There are 4 hidden switches. A switch that is on adds its own fixed numbers to the row, and there is some noise. The rows also spread widely along 2 directions, which tell nothing about the answers.
(in the rows, 128 means zero)
Known rows, each followed by its switches (1 for on, 0 for off):
[120 207 125 150 134 172 126 178 128  94 183 138 167 168  88 123 129  87
  97 168 169 107 201 167  82 122  90 103 106 148  95 123] | 1 1 1 0
[129 165 123 139 148 170 114 154 108  97 176 116 136 162 110 115 136  99
 103 179 161 109 178 137  86 126 117  96 112 147  99 120] | 1 1 0 0
[133 131 122 132 141 149 128 142 121 117 139 119 137 149  92 133 114 114
 134 154 148 113 172 133 129 110 110 101 119 130 122 117] | 0 0 0 0
[137 156 139 143 142 153 112 139  99 110 142 106 123 145  73 117 103  93
 131 145 142 124 193 158 110 100  96 111 108 138 113 120] | 0 1 0 0
[151 157 169 154 146 142 120 133 106 119 102 117 127 153  60  84  78  92
 169 117 125 103 186 140 124  99  81 109 100 151 122  94] | 0 0 0 0
[147 182 131 188 130 124 131 151 125 116 102 146 170 182  82  85  56  96
 146 116 122 113 203 167 122 134  70  71  73  90 115  80] | 0 0 1 1
[138 187  95 181 133 135 132 147 123  89 129 142 173 195  92 124  83  90
 114 142 147 130 205 176 110 128  87  78  82  98 104 102] | 0 1 1 1
[133 129  97 121 134 170 134 137 131 129 155 117 138 146  99 154 153 122
 106 169 175 114 150 130 129 114 132 112 133 127 130 135] | 0 0 0 0
[133 152 118 140 141 161 117 149 100 110 159 109 132 147  71 137 107  98
 114 159 152 131 180 146 103 108 114 121 119 143 116 121] | 0 1 0 0
[140 191  92 177 124 147 133 157 127  89 142 137 172 189  84 116  79  95
 110 148 148 143 200 178 106 130  88  82  78 100 115  98] | 0 1 1 1
[123 170  98 171 137 158 129 155 124  96 157 128 164 166 112  80 124  96
 106 170 149 133 193 146  99 160 134  68  85 111  93 113] | 1 1 0 1
[148 133 109 126 137 153 133 137 117 117 151 116 136 158  96 147 122 101
 120 147 155 114 163 139 120  97 108 106 135 136 108 125] | 0 0 0 0
[141 168 128 151 135 156 130 158 124 121 131 124 158 169  77 127 100 105
 132 138 144 107 184 153 125 105  82 106  96 133 112 114] | 0 0 1 0

New rows, each followed by its switches (1 for on, 0 for off):
[143 139 118 136 148 169 122 148  95 112 143 102 126 150  74 133 117 108
 125 157 152 125 187 141 108 109 102 108 101 142 121 129] | 0 1 0 0
[128 126 101 135 131 186 114 136 112 109 155  95 124 151  89 124 146 127
 107 155 152 125 168 152 124 114 120 100  86 115 145 137] | 0 1 0 0
[129 217  92 181 134 145 132 165 126  90 166 157 184 186 105  81  88  85
 106 153 160 121 208 164  94 144  92  76  67 112  89  93] | 1 1 1 1
[130 174 136 163 131 169 119 158 114  99 152 115 149 162  60 116  98 105
 122 146 132 121 194 172 105  99  80  99  67 135 145 116] | 0 1 1 0
[130 200 133 152 137 148 138 170 135 105 161 126 178 171  95 102 103  91
 114 158 138  91 175 156 106 130  80 104 115 142  85 119] | 1 0 1 0
[140 158 144 149 139 162 110 149  86 106 119 103 122 148  53  90  86 100
 152 134 128 121 194 157 110 107  89 100  81 145 136 106] | 0 1 0 0
[136 169  80 155 142 134 144 149 137 115 165 137 175 173 133  97 119 107
 103 159 167 111 165 137 113 153 122  71 134 106  71 102] | 1 0 0 1
[139 135 138 125 133 156 125 130 113 119 132 104 128 155  90 125 118 112
 133 140 142 109 156 136 136 107 106  95 116 130 125 120] | 0 0 0 0
[146 153 113 125 142 153 135 149 100 106 153 114 138 157  87 179 109  85
  98 167 173 130 185 153  92 105 100 128 163 150  75 127] | 0 1 0 0
[136 140 111 127 139 162 127 140 103 118 153 111 137 155  77 157 123  95
 107 162 163 127 183 136  95  99 112 118 131 144 107 138] | 0 1 0 0
[161 145  94 159 132 129 129 138 137 116 123 138 162 170 109 116  86  99
 127 135 154 122 187 144 124 125 108  84 115  98 101  98] | 0 0 0 1
[148 194  78 177 126 137 146 153 125 103 148 145 172 184  91 160  83  83
  90 153 170 134 211 171  94 115  89 104 103 113  76 109] | 0 1 1 1
[128 206  90 185 132 147 124 153 133  78 164 140 182 192 107  81 108  90
 106 160 148 111 204 169  96 151 104  67  68 101 101 107] | 1 1 1 1
[156 162 112 141 135 154 156 163 127 115 162 137 166 163  92 184 105 100
  92 153 177 110 171 163 111  91  80 127 148 134  78 126] | 0 0 1 0
[141 158 120 139 140 155 124 150 126 117 158 117 147 157 101  91 131 107
 122 167 151 106 164 138 119 120 111  98 127 144  91 116] | 1 0 0 0
[128 212 164 175 144 151 119 168 117  82 163 123 158 172  73  76  94  74
 133 148 131  99 209 173  90 114  70  92  71 156 104 104] | 1 1 1 0
[131 191 136 191 150 132 106 145 105  76 130 130 158 178  87  30  78  87
 148 142 116 126 210 158 103 157 105  69  60 113 107  93] | 1 1 0 1
[101 148  58 118 124 209 142 167 160 111 218 119 182 163 139 157 210 138
  65 211 185  88 139 142 118 146 140  77 101 100 131 157] | 1 0 1 0
